The rows come from 4 hidden closed curves, with some noise, and rows from the same curve form a group. Each curve winds through 8 dimensions. The rows are also pushed far along 5 directions, which tell nothing about the answers.
(in the rows, 128 means zero)
Known rows, each followed by its group:
[161 149 107 110 185 120 136 115 136 141 124  79 169  50 134 196 125 140
 171  81 132 144] -> (0)
[ 92  97 163 138  80 117 150 157 130 134 143 134 114 140  98  99 119 151
 116 133 125 138] -> (2)
[115 135 151 154 151 131 124 176 167 171 146 122 134 112 111 114 119 142
 118 177 119 146] -> (2)
[104 136 139 143 128 117 151 148 141 132 122  85 115 112 104 112 124 113
 134 170 131 139] -> (3)
[130 125 122 125  92 128 104 115 110 116 131 180 111 159 110  98 130 143
 109 128 104  95] -> (3)
[127 108 131 110 106 120 131 113 125 121 133 146 152 127 157 172 128 137
 125  74 143 166] -> (2)
[ 91 109 174 133 152 121 151 166 158 130 119  86 125 102 112 116 110 120
 139 165 145 148] -> (2)
[148 126 130 153 114 160  95 136 122 137 140 154 122 147 158  89 126 127
 107 146 111  95] -> (3)
[133 138 127 130 142 127 131 115 120 107  96 153 112 122 118 122 101 121
 124 148 136 110] -> (3)
[108 140 142 110 135 130 131 167 140 139 139  96 111 141 133 108 121  94
 148 165 151 113] -> (1)
[152 138 142 128 167 150 121 136 142 154 144 116 132 102 130 121 119 145
 145 134 104 102] -> (3)
[145 103 114  94 101 137 168  50  60  37  63  72 130 105 220 185 102  68
 128  47 185 101] -> (1)
[143 125 127 123 114 127 148  78  90 106 109 121 141 121 159 168 100 105
 104  93 146 114] -> (0)
[151 176 103  96 151 153 118 130 136 157 160  27 137 104 176 149 156  86
 151 116 135 116] -> (0)
[ 72 116 162  95 150 108 165 171 164 142 141  64 127 134 115 149 139 112
 133 144 156 170] -> (2)
[170 156 114 114 162 146 138  90 106 119 118 115 114 119 146 127 118 102
 161 132 115  80] -> (3)
[156 162  90 118 111 151  86 146 152 183 182 150 160 140 179 151 150 147
  91 108 120 135] -> (1)
[116 107 126 141 114  90 125 129 138 113 108 181 141 100  73 136 127 182
 149 116  99 151] -> (0)
[ 99 119 142 117  49 118 138 147 105 128 137 146 115 152 140 134 101 129
  90 113 149 116] -> (2)
[108 130 149 102 140 119 133 147 155 146 140 101 145 117 125 139 119 128
 134 137 133 113] -> (3)
[125 143 124 118 132 139 111 151 139 150 147 128 114 131 121 136 143 157
 114 110 124 146] -> (2)
[143 119 123  99 117 145 139 103 110 117 133 135 133 150 179 149 123 122
 106  90 140 105] -> (2)
[112 114 158 128 167 119 150 132 148 115 112 105 116 119  87  85 125 114
 174 181 117 110] -> (0)
[124 137 128  99 117 116 136 115 124 119 128 100 140 105 127 145 116 106
 138 112 152 130] -> (0)
[147 155 107 139  86 127  82 149 123 164 159 191 137 133 145 156 124 148
 120 111 109 157] -> (3)
[120 157 111 106  84 124 127 138 129 162 174  60 146 138 185 177 154  83
 120 114 130 157] -> (2)
[128 137 124 134 104 133 114 124 117 121 123 145 101 145 121 100 133 133
 128 144  99 100] -> (0)
[112 140 119 114  27 148 121 103  84 115 161 113  76 223 156  68 158  69
  87 141 123  94] -> (0)
[135 112 145 143 130 143 140 110 113 101 110 146  98 119 110  97 114 144
 109 137 106 117] -> (2)
[ 78  88 163 102 154  89 158 140 141  93  86 102 134 105  79 144 118 140
 170 108 166 144] -> (2)
[110 145 115 125  90 115 105 143 126 150 155 118 134 168 135 133 151 101
 122 137 131 137] -> (1)
[ 86 100 148 129 127  84 150 160 139 120 106 132 147  97  83 168 110 153
 147 101 173 190] -> (0)
[162 141 102 141 135 162 118 123 110 141 146 133 115 159 164 115 150 126
 113 123 116 106] -> (2)
[ 90  84 145 144  79  85 155 126 117  83  94 130 136  95  79 118 105 136
 131 123 146 151] -> (0)
[150 130 120 119 136 136  97 107 139 141 139 162 161 140 154 137 132 133
 133 110 125 115] -> (2)
[176 120 102 174  55 123 113  58  62 100 109 252 128 127 115 142  91 168
  83  82  90 129] -> (0)
[105 122 125 100  97 117 144 107 114  96 116  62 131 129 159 147 137  80
 117 116 148 121] -> (1)
[159 136 101 167 116 130 100 124 113 146 131 177 147 125 136 144 127 151
 127 108 119 138] -> (1)
[115 133 126 141 156 120 117 162 144 134 111 151 113 127  79 101 125 158
 138 155 130 110] -> (3)
[117 130 133 133 141 143 112 135 147 134 136 136 107 172 112  70 152 122
 115 173 118 110] -> (0)
[139 152 113 123 142 141 126 116 122 121 124  97 112 150 151  98 138  75
 145 174 125  82] -> (3)
[108 115 125 133 140 112 125 135 129 114  99 109 138 118 108 137 134 138
 127 118 149 120] -> (1)
[119 100 145 135 126 141 118 110 117  81  87 122 112 123 129  87 119 121
 129 127 141  98] -> (2)
[124 139 135 135 176 154 119 157 144 142 130 102 100 149 122  88 149 120
 138 158 142 122] -> (1)
[113 122 147 127 185 132 153 153 143 131 106  42 133  96 129 129 122 114
 157 142 159  96] -> (0)
[161 134 106 141 122 138 104 104 127 129 134 167 147 141 154 113 136 120
 134 137 110 112] -> (0)
[163 171 114  93 196 132 141 115 140 150 134  72 149  84 155 178 123 102
 187 123 126 111] -> (3)
[ 77 131 153 123 103 108 130 195 178 192 167  75 164 115 114 151 133 155
 117 122 152 159] -> (1)
[148  97 127 139 132 128 124 101 108  95 103 153 147 106 149 146 117 134
 137  99 119 124] -> (3)
[165 146 125  95 230 139 127 113 155 139 125  84 161  79 151 166 132 120
 180 124 116 101] -> (3)
[115 117 131 129 101 116 159 132  95 103 107 113 106 115 124 148 109 125
 124 110 140 130] -> (2)
[142 101 131 147  91 136 117 104  94  91 102 173 128 128 157 123 100 128
 108 110 128 104] -> (3)
[ 96 132 169 127 165 142 132 149 157 153 137  81 113 165 111  76 133 100
 134 184 148  98] -> (1)
[165 126 132 151 153 147 130  69 106 101 102 154 126 125 141 111 108 107
 127 143 111 106] -> (1)
[161 149 101 146 167 129  99 116 129 150 134 147 149 132 124 141 147 130
 152 128 109 127] -> (1)
[147 155 117 143  82 137 105 128 107 166 166 189 121 161 130 135 121 138
 102 113 120 153] -> (0)
[130 170 107 137  83 131  87 136 128 167 166 140 127 168 146 125 146 100
 107 154 111 135] -> (2)
[127 138 113 130  61 105 105 141 132 156 155 161 163 114 131 153 119 147
 122 106 122 143] -> (0)
[132 147 113 104  91 132 134 110  89 103 114 113 104 153 160 125 116  81
 136 126 148  78] -> (3)
[131 112 153 145 138 109 146 115 140 133 123 171 149  91  99 154  97 158
 135 119 121 178] -> (1)
[121 152 110  98  81 143  92 127 109 115 138 108 108 160 186 136 143  82
  99 122 133 117] -> (3)
[171 133 119 182 156 162  98 128 129 162 137 189 130 145 110  70 127 171
 124 150 101  78] -> (1)
[141 114 112 133 105 111 121  98 108 127 120 189 162 137 130 174 120 161
 122  63 143 147] -> (1)
[168 141 121 166 135 167  98  98 113 157 141 186 120 168 126  91 133 159
 110 118 109  99] -> (1)

New rows. What belongs after each?
[144 141 128 141 201 114 135 136 143 139 105 144 143  86  95 154 104 148
 151 150 120 123] -> (2)
[ 93 129 140  86 114 111 140 111 132 112 124  79 131 136 137 159 134  95
 114 115 151 143] -> (1)
[135 138 114 133  62 115 115 121 121 165 171 161 160 145 132 143 126 137
 104 105 121 140] -> (0)
[178 131 116 119 168 150 134  90 123 116 126 159 136 111 155 133 117 127
 141 120 114 114] -> (1)
[141 148 115 135 110 119 128 139 136 167 144 151 160 118 138 157 108 148
 126 116 136 121] -> (3)
[114 152 110 130  39 122 100 147 133 167 179 114 148 141 158 142 143 110
  86 120 131 166] -> (0)
[140 155 113 129 117 116 124 137 126 170 164 158 133 140 110 152 133 145
 128 127 102 142] -> (2)
[135 118 138 140 147 152 113 122 144 132 141 134 114 138 107  78 154 152
 121 141  98 123] -> (2)
[148 174 109 133 133 141  85 143 171 195 183 125 150 125 138 132 158 143
 113 153  73 136] -> (0)
[122 148 109 113  85 122  99 139 142 155 153 124 154 127 145 140 135 137
 104 116 126 109] -> (0)
[166 148  91 124  79 152  91 106 111 156 176 149 149 165 203 155 157 115
 107  89 108 136] -> (3)
[114 133 138 149  98 136 138 151 126 144 133 132 110 161 116  71 114 124
 115 170 141  78] -> (3)
[ 73 115 167 118  97 137 144 108 112  91 106  65  82 185 130  77 131  63
  95 163 159 105] -> (1)
[138 120 112 126 149 121 146 116 118 113 106 119 141 122 134 147 133 130
 156 104 147 118] -> (3)
[117 129 144 157 144 146 110 175 139 141 132 134  91 151 103  63 137 129
 140 181 121 116] -> (3)
[120 112 134 141  77 106 134 119 112 131 127 172 150 145 138 151 104 132
 116 113 134 132] -> (0)
[111 132 142 117  77 141 123 124 117 119 138 104 114 154 176 115 119  78
  95 147 135 115] -> (3)
[142 161 104 111  95 138 104 130 126 156 173 118 130 147 149 126 151 104
 133 117 132 147] -> (0)
[118 115 133 140 113 124 144 104 111  95 102 100 127 114 145 143 118  98
 108 126 143 146] -> (0)
[122 117 121 149 100 126 131 116 110 109 115 142 121 158 136 111 126 110
  91 149 128 113] -> (2)
[138 128 141 136 209 124 137 135 135 112  89 131 110  81  73 123 109 152
 173 141 126 125] -> (1)
[ 74 129 128 104 100  93 126 168 166 153 148  82 159 129 122 159 151 130
 109 126 147 156] -> (3)
[130 117 134 152 171  97 135 137 150 143 114 154 169  97  90 150 112 152
 160 142 125 137] -> (2)
[134 136 133 102 156 102 114 128 163 160 140 145 192  86 137 204 112 146
 160  96 134 166] -> (2)
[108 134 136  79 128 105 149 124 148 125 134  50 158 108 168 172 134  73
 171 126 147 138] -> (0)
[114 148 105 131  97 106 101 160 147 158 151 129 150 124 133 161 147 132
 121 127 122 168] -> (3)
[123 153 100  82 121 124 131 109 118 111 118  83 133 137 185 189 142  84
 120  92 167 149] -> (3)
[110 134 142  92 118 102 149 123 138 131 137  89 148 111 138 170 121  97
 158 121 138 150] -> (0)
[144 149 128 137 160 144 116 136 135 156 137 131 134 121 135 135 114 126
 116 134 146 135] -> (0)
[ 94 133 141 103 113  86 146 152 157 170 165  93 159 109  99 188 141 144
 146 104 127 192] -> (0)
[110 106 134 142 156 125 158 138 129 109  99 106 111 141  97  88 137 133
 144 146 151 104] -> (3)
[170 137  99 168 165 134  94 115 124 120 106 188 130 102 106 113 125 159
 138 145  88 113] -> (3)
[146 177  87 139 117 137  78 160 152 187 176 132 145 143 155 142 165 127
 119 142 104 154] -> (3)
[136 152 118 160 120 145 109 144 130 151 130 180  98 145  88  76 117 167
  92 162 113  99] -> (3)
[109  97 145 110  94 124 142  98 117  88 109 112 136 131 157 132 116 105
 104 112 145 120] -> (2)
[146 112 134 142 115 140 139  79  94  89 109 170  98 140 121 107 118 129
 115 120 106 131] -> (3)
[137 105 141 150 143 126 117 134 135 126 116 161 150  96 126 137 107 158
 132 122 117 132] -> (3)
[130 137 141 108 150 115 154 136 140 151 146 114 145 103 141 186 114 121
 147 120 128 169] -> (2)
[156 142 117 127 181 138 121 113 136 122 112 119 124 104 128 125 139 133
 174 140  92 100] -> (0)
[ 83 106 154 109 128  92 161 157 140 117 118  85 128 107  75 124 125 130
 176 127 158 144] -> (0)
[124 131 124 142 143 122 124 140 130 130 127 122 118 124 105 127 144 129
 145 135 123 159] -> (1)
[101 132 108 101  35 104 120 156 109 136 152 135 132 150 142 157 132 131
 109  84 152 138] -> (1)
[132 150 109 132  94 145  89 144 134 173 167 165 140 186 165 127 143 130
  89 123 137 124] -> (0)
[177 148 102 143 122 162  94 117 105 144 150 161 117 154 156  96 137 127
 138 133  95  74] -> (3)
[ 97 109 154 133 116 106 157 124 134 122 117  81 141 100 110 150 122 128
 129 115 140 161] -> (1)
[122 125 111 139  65 119 134 136  99 130 136 157 121 145 134 151 124 147
  89  97 129 140] -> (2)
[139 132 133 127 126 138 132 121 127 131 137 123 124 108 138 140 121 137
 112 119 109 138] -> (2)
[169 144 126 132 200 161 122 123 142 155 140 146 123 121 128 127 136 159
 144 118 114 131] -> (3)
[142 131 140 159 149 145 138 117 120 129 125 110 106 124 107  85 125 118
 133 166 104 103] -> (0)
[114 141 123 105 145 133 122 152 157 141 135  43 146 110 151 121 147 103
 143 141 146  98] -> (0)
[161 133 119 127 195 141 147 121 122 107 102  85 122  70 135 139 124 120
 179 126 125 121] -> (1)
[135 144 128 128 202 143 106 143 166 149 132  79 136 110 128 122 161 120
 166 145 124 146] -> (2)
[ 71 117 147  92  62  92 149 153 112 100 114 109 112 130 123 153 101 101
 124 115 174 147] -> (1)
[136 170 116  93 152 139 114 136 148 172 165  80 135 125 139 157 152 125
 132 113 121 128] -> (0)
[102 106 129 117  88  92 128 108 125 103 112 178 141 137 104 151 123 148
 105 103 133 159] -> (0)
[ 99  92 146 148 151 107 144 126 130  90  85 149 109 112  41  98 124 170
 116 131 135 146] -> (0)
[146 113 109 119 132 127 144  79  97  80  92 133 131 106 150 172 123 132
 109  78 129 139] -> (2)
[156 161 125 138 127 137 110 110 122 162 149 140 136 116 135 151 117 129
 134 119 107 136] -> (1)
[ 87 107 163 132 163 108 149 168 149 126 103 120 111 120  63 105 118 157
 157 151 143 121] -> (0)
[131 101 143 109 166 114 152  98 112  79  92 118 129 101 132 157 117 109
 177 108 133 142] -> (3)
[172 149 110 121 178 167 121 110 130 131 125 102 134 102 183 147 130 119
 131 109 134 122] -> (1)
[129 140 139 102 209 126 119 157 176 164 137  99 157  93 115 160 138 152
 179 117 137 145] -> (2)
[185 176 108 115 199 156 125 106 131 153 139 105 127 107 146 133 130 112
 174 143 103  87] -> (3)
[130 130 145 110 184 130 157 116 123  91  92  59 112  87 129 124 110  83
 169 157 137  98] -> (1)
[111 151 124 124  74 129 116 175 132 158 165 111 112 134 138 124 134 120
 114 138 130 150] -> (1)
[135 139 141 142  94 149 122 124 126 151 158 148 115 157 147 101 122 114
 105 149 118 138] -> (1)
[153 128 132 192 145 125 116 142 137 167 135 203 144 100  71 122 106 194
 119 139  96 153] -> (0)
[ 87 111 140 118  64  98 139 125 116 102 120 137 123 140 119 141 115 106
 109 119 157 174] -> (0)
[130 137 130 122  97 123 121 119 133 150 158 155 137 129 130 161 131 145
 105 104 106 180] -> (3)
[ 88 127 146 126  95 117 142 168 138 145 136  58 144 123 162 150 120  88
 125 136 173 147] -> (0)
[180 126 110 161 165 156 125  89  85 100  95 178 107 135 133 110 115 126
 143 115 136 114] -> (0)
[142 152 118 142 125 120 107 149 131 170 151 170 137 132 111 141 122 149
 146 130 116 134] -> (2)
